The first 10 rows are patterns. Each new row is the sum of 3 different patterns, raised or lowered, with some noise. Before adding, each is slid sideways (what falls off one end comes back at the other) and multiplied by a number that may be negative. Names go in the order of the patterns.
Some rows, each with the names of its patterns after it:
[ -1 -10  -4  13  -6  -3 -30  37  -5 -37  26  12   4   6 -24  20   9  18
  11   5 -10   9   2 -20   2   2  -7   2   8  -4   2   2  -6  37  -7   0
   4  -1   0   2 -10   3  -8  -6]
(8)
[ 12  -1   9   0 -18  -8 -16  -9  -7   0  -6 -15  23   4 -12  -2  22  10
 -24   2  -4  -4   0  -2   7  -4 -23 -27   2  -2   5   1  -4  19   5 -12
  -6   4  19   5  -5  18   0 -19]
(9)
[ 34  -6   8  12   0   8   6  13  -7 -12 -11  -4  14  -1   1   5 -18 -28
  -6 -37   2 -11  16 -26  -3   9  28   1   7  14   1  13  -2  -3  20 -15
 -19  -3  -2   1   1  -1   6 -13]
(2)
[  3  -2  -9   0   2  14   4   0   4 -23  -6  14  -4  -4  -5  12  17   3
   7   7  19  -3 -10  -1  -6 -37   5  -1  -7   7   0  18 -30  16  16 -21
   5 -37 -27 -11   9   3 -17 -20]
(6)
[-15   4  -2 -25  -4  29   7   5 -37   2 -28   4 -37   1   2 -12   1  -5
 -16   5  10   8   4  16   5   0   5   6   3 -13  30   3   3  -4   1 -36
   1 -20   2  17  -9   2  -1  -6]
(0)
[ -5   1   4  -9  12   7  10  10  21   1 -15  -4 -15   4   0   8   5   2
   7 -10  -3 -13 -13 -18  -6 -11 -37  11  -6  -9  -1  -2  13 -18  22  13
  22  37 -20  29  16  12  14  -1]
(5)
[ 23   7  11  -6 -11  -7  -5   1  -2   1 -12 -12  -8   2  12 -13   5   7
   1 -22  17  14  -1  10 -37   2  -6 -10   8  -8  37  10 -11  -6  16   2
  -4  25  -7  -1  20 -10  37  -8]
(7)
[ 19  11 -13   1   3   2   2  -5   5  10 -14  -9 -27  10   9  13  -7  29
  12  14 -12  -4   3 -13   5  -7   1  -2  -2   3 -21  30  -9  -3   3  -2
  -1  -3  -2   2   0 -19 -29   1]
(4)
[ -1  -1  25  -6 -37   3 -16   5 -22  20   2  16   1   3 -37   6   3  -4
  -1 -13  37  -7  16 -24  -4  12 -10  -6   3  26 -12 -14  13  -2   7 -37
  -7  14  -5   5 -13  -6  37   6]
(3)
[ 16   0   3  -9   5   6  -4  -1 -16   9 -21  10  -1 -11   5   9  15   7
 -25  24 -20 -12   3   3  -4  -9 -14 -18  37   1  15 -19   6  20  12 -12
   4  -1 -26 -37  -5 -35 -22  -5]
(1)

New rows. What belongs after each?
[ 37  -4 -15 -40 -29  17  -5  29  15  -5  31  18  -3 -39  12 -16 -39  -7
 -16  -9 -22  19 -20  52 -21  -6 -24  -9 -14 -20 -24   2  -6  -7   9 -38
 -17  14 -16 -10 -26  20 -25 -67]
(8) (3) (1)
[10 37 28  7 17  9 55 14 22 27 22 36  8 16  9 17 14  4 18 14 39 39  3 33
 -9 34  3 23 24 24 49 26 36  7 20 22 58 37 50 20 33 51 39 27]
(0) (7) (4)
[  2  36  11  -8 -11  10 -57 -10 -23   7   2 -16  29  27  -5  -8  10  -5
 -27 -13  70  16 -12 -12  -7   7  32 -39 -11  11   6  15 -24 -18  17  -6
   5   9   1   6 -10  24  26  -2]
(9) (6) (0)
[ 25   1  11   5  10   3  26 -27   3  11  32 -22  12  54 -21  -1   5 -10
  28 -42 -37   0  -8  -1  10  -8  39   4  12  13   8   3 -55 -11 -16   9
  -5 -31  -6  16   2   0 -20   7]
(8) (6) (3)
[ 13   4  15 -23  44  10  42   9  29  21  -6  34   5  -2  30   3  -9  23
  12  12 -18   8   9  22  43   8  32  24  37  11   7  33  -2 -19 -19  25
  -8 -11  20  25  -1 -37  -3  -6]
(2) (3) (1)
[-14  33  -4  26 -34  -1  13   1 -23   3  -5 -22 -34  15 -36 -28  -6  14
  -6 -13 -10  18 -13 -18   9  16  26 -11 -17   7   6  27  10  15   3 -16
  18 -42 -15   0  -5   9  -3 -28]
(8) (6) (1)
[-15 -12   3 -24  -2  14 -11  21  22  33  36   0  28  13  24   6 -11 -14
  18   4  -5   6   8 -23  27   1   8   6  -9  -5   7   2  -8  -2  -7 -13
  -2  15  -5  -5 -50 -18 -32 -51]
(2) (0) (5)
[ 32  46  25  49  65  -3  61 -10  53   6  22  -3  44  31  51  67  68  54
  65  68  49  29  38  25  68  10  35  43  49  43  21  58  25  61  44  52
  58  17  23  25  20  62  47  23]
(7) (4) (1)
[-15   9  12 -20 -13  10  33  -3 -37  14  -2  23 -36 -15  -7   4  10 -11
   9  58  19  33  16  29 -10 -23   0 -13   3 -29  -2   4  26  -5  21 -40
  20  -9   4   4 -30  33 -12 -17]
(6) (3) (1)
[-15  -4  -4 -16  32  -3 -35  -6  10  -4 -13  -1  25 -25  45   6  27  14
  -1   3   3  12  20 -15  -2   4  26  22  -4  16 -12  22 -11 -33  18  -1
  17 -46  24   4  13 -11 -24  55]
(2) (5) (3)
[ 31  14  36  14  -3   4  12  32  -1  12  25   7  80  23  31  39  35  21
  -1  26  20  14 -14  26  18 -10   9  -4  -1 -17 -27 -15 -10   5  24  -1
  19  33  33  11  18  21  13  38]
(2) (5) (7)
[ 14 -10   4  -3  -5 -12  61  -5  17  -7 -19  17 -38   0  -5  22  -9   8
  52  34  -1  37 -51  72  20  39  13  30  34  -2  35 -26  18  39   2  -1
  16  27 -35 -18   4   3   6 -26]
(0) (5) (3)
[  2  -2 -17   0  -3   9 -13 -33   3   4  -1   0 -25  28  -6 -16  32  17
  15  -2  -7 -10   4  20  12 -38  21  15   7 -18  -2  19 -43  22  17 -21
   4 -36 -28   1  31  -5 -16 -18]
(8) (6) (4)
[-31 -23  -6 -10  19  -3 -18   6 -10 -30 -24 -19  13   4  -4 -43  -8 -43
  -6 -47 -14 -18   1   9 -20 -13  32  30 -17  11  35 -11   0   4   9  -3
 -51  13 -16 -15 -21 -32 -25  -8]
(9) (0) (5)
[ 33  32  44  34  34  -6  10  51  19 -23   7  21   3  27  27   0  15 -44
  18 -16   9  -5  41   6  24  36  39  24  22  40  33  33  13  13  45  -2
 -26  41  35 -22  23  27  18  49]
(8) (2) (7)
[ -7 -13 -15 -11  -1 -31   5   4  22  22 -27  35  -4  -7  13   8  -3 -20
   7  -2   5   7   7  16   7 -23 -29  -8 -38   4  -3  -5  16   2   7 -32
   7  10 -22 -15 -20 -26 -47  19]
(9) (6) (5)
[ 32   6   1  11  10  -3  -2  22  -6  42 -29   9  42   2  -1   0  -4   9
   1  10  13  -2 -15 -27  -2  39   8  21 -16  13  21   2   2   8  17 -21
 -19 -36  -6  11   9  38  37   8]
(8) (7) (4)
[ 26  59  -6  43  17  31  37 -16  32  28  -1  10  15  19  28  -9  -5  49
  61  -2  15  43  25  33  10  46 -32  28  -5  -2  27  51  28  -3  22  23
  45 -28   2  -2  48  18  24  63]
(2) (4) (3)
[ 20  -8 -12 -10  -5 -17   3 -36  -4  31 -12  -9  -8   9 -27 -18   4 -53
  28   9  -2   7 -42  -1 -65  -3 -11   8 -14 -24  -1 -31 -13   9   4  14
  -8  12 -13 -23   6   4   0 -28]
(2) (0) (7)
[ 29  26  22  26  17  29  -8  -5  13  10 -13  36  39  22  37  12  29  26
  16   9  28 -10  47   3  22  20  -2  16 -10  14  -2  60  37   7  26  60
  14 -41  44  36  12  20 -12  63]
(8) (3) (1)
[  4  10  -3  15   0  -4  17  -3  -9  10 -15   9  -9 -17 -25  21   7  28
  -7   9  21  -4 -19   8 -21 -14 -39  18 -43 -17   4  47  -8   1   9  -1
  40  -5   4  12  -6 -21 -18  -5]
(2) (7) (1)
[ 13   9  20 -20 -40  -3 -46  14 -18  22  16  24  17 -10   3   9  -8   5
 -26 -28  18  12   0 -43 -33 -13   2 -33  -9  17 -12 -10  13  -1 -14 -33
  -6   3 -15  -4 -17   5  45  14]
(6) (5) (3)
[  8  19  34  16  37   0  16  27 -23 -14  49  29   5   0 -12  35  -4  11
  43  10  41   5   7  22   4  36  20  36  14  18  60 -42  51  30  16   1
 -17  10  -6  18  16   0  -1  10]
(9) (6) (7)
[  3   3   1 -12  18  16   3  44  12 -12  20   3   2  13  44  -6   8   1
 -14  27   5   2  40  -6 -24   2 -14   8 -22   8 -23  23   8  49  -2  33
  24   1  23 -20  32  33 -36  -1]
(8) (2) (0)
[-25  35   5   3 -27  -1  27   1 -18 -10  -3 -42 -22 -26 -54 -39 -17   9
 -59  10 -31   5   2 -20   9 -32  18 -34  29  29 -42  22  10  40  14 -40
  18 -30  -6  -8 -19  -9  -7 -13]
(5) (3) (1)
[ 25  55  14  16  42  20  74  21  65  43  46  27  42  24  26  43  30  43
  21  50  20  36  80  13  67  63  42  11  43  68  32  37 -15  19  41   6
  24  19  63  41  40  31  40  44]
(6) (5) (7)
[-33   0 -21  -7  21  -2   3  -2  -1 -31 -22 -34 -34 -41 -18   1  11 -13
  -6  -7  -5 -26  -2 -22 -42  12  11 -14  -7 -20  14  -8  19 -12   7 -29
 -12  20 -16 -15 -11 -29 -14  30]
(8) (3) (1)
[ -1  89  12  20   2  28  17 -24  -4  26   2  -5   4  50  21 -16 -11  17
  64  16  -4  -1  36  11 -22  33   9  16  28  -9  23 -23  -2 -29   9  18
  49   4 -11  21 -11  13  -9  43]
(2) (0) (3)
[ -7 -15  34   3  23  -9  10   1  40 -15  -9   4 -26 -30  -6 -39 -15 -27
  21  -7 -10 -12  13  -5 -10 -33  22   1 -65  10   7   3  13 -26  30  14
  -2  26 -15 -19  14  -7 -31 -24]
(8) (4) (1)
[  2  40 -16 -22   2  -1  -6  -9 -20 -19   2 -38 -61 -37 -16  -5 -14 -15
 -18   0  -7 -22 -34  15 -45 -20 -15 -13  -7  -3   4   1  -8 -29 -34   4
   7  21  13   3   6  22  10 -26]
(9) (5) (7)
[ 21  16 -10 -11  19  38  11 -30 -17  15 -20  -4   5 -13  17 -25   7  -5
  -8  12 -14   1  -9  12 -25 -10 -10  12   9  -4   1 -26  11 -11 -27   6
   5  -3 -37   9   0   8  12  13]
(5) (7) (4)
[  7 -47 -18  -3 -45 -57  -3 -16 -15 -32 -69 -81 -44 -54 -10 -49 -23 -28
 -26 -23  12 -22 -16  -5 -23  -9 -33 -62  10 -37 -46 -27 -18 -12 -13 -20
  -6 -16   9 -27 -13 -26 -43  -9]
(8) (2) (6)
[ -3 -29  -4  -1 -25  14   3   6   2  -6   4  10 -34  10 -19 -14   7  -1
  22 -38  -3  10   3  -8   2  -6  -1   1   0 -26  -6  -4 -12 -31  -8 -10
  -6  10   9 -16 -13   3  -3  -4]
(8) (4) (1)
[ 30  -2  35 -22   9  62 -11  45  36  43 -13  -9  10  30  -9  44  31   2
  15  -5  19  -4  25  30  45  13   6  31  32 -16 -26  28  22 -21  -6  30
  49  23  10  43   7  17  24  -4]
(9) (6) (3)
[  2   4   1   9  16  15  16  55 -16  29  22  14  20  -6  -9   1   9  -3
   3  19  12  14  24 -12 -22   3 -42   2 -21  29  -4  13  11  35  12   7
  -6 -13   8 -15 -24  24 -10 -16]
(2) (5) (4)
[-17   2 -50  41  11 -39  30  37  34  -9  25  47   3   3   5  34   9  -6
   3 -14  15  20 -43  18   1   1  -9   5  21  14   4  18   4  -1  11 -12
  -9   4  35   4  15 -33  -1   9]
(8) (3) (1)
[ -2   8  -7  21   2  -7   7  15  32   8   2   4  -5  -5  -1  19  16  -7
 -12 -43 -12   5 -13   3  14  37  -1 -11   4  29   8  17   8  18  13 -10
  10   4  21 -16  -9  -1  -6  -2]
(9) (2) (4)
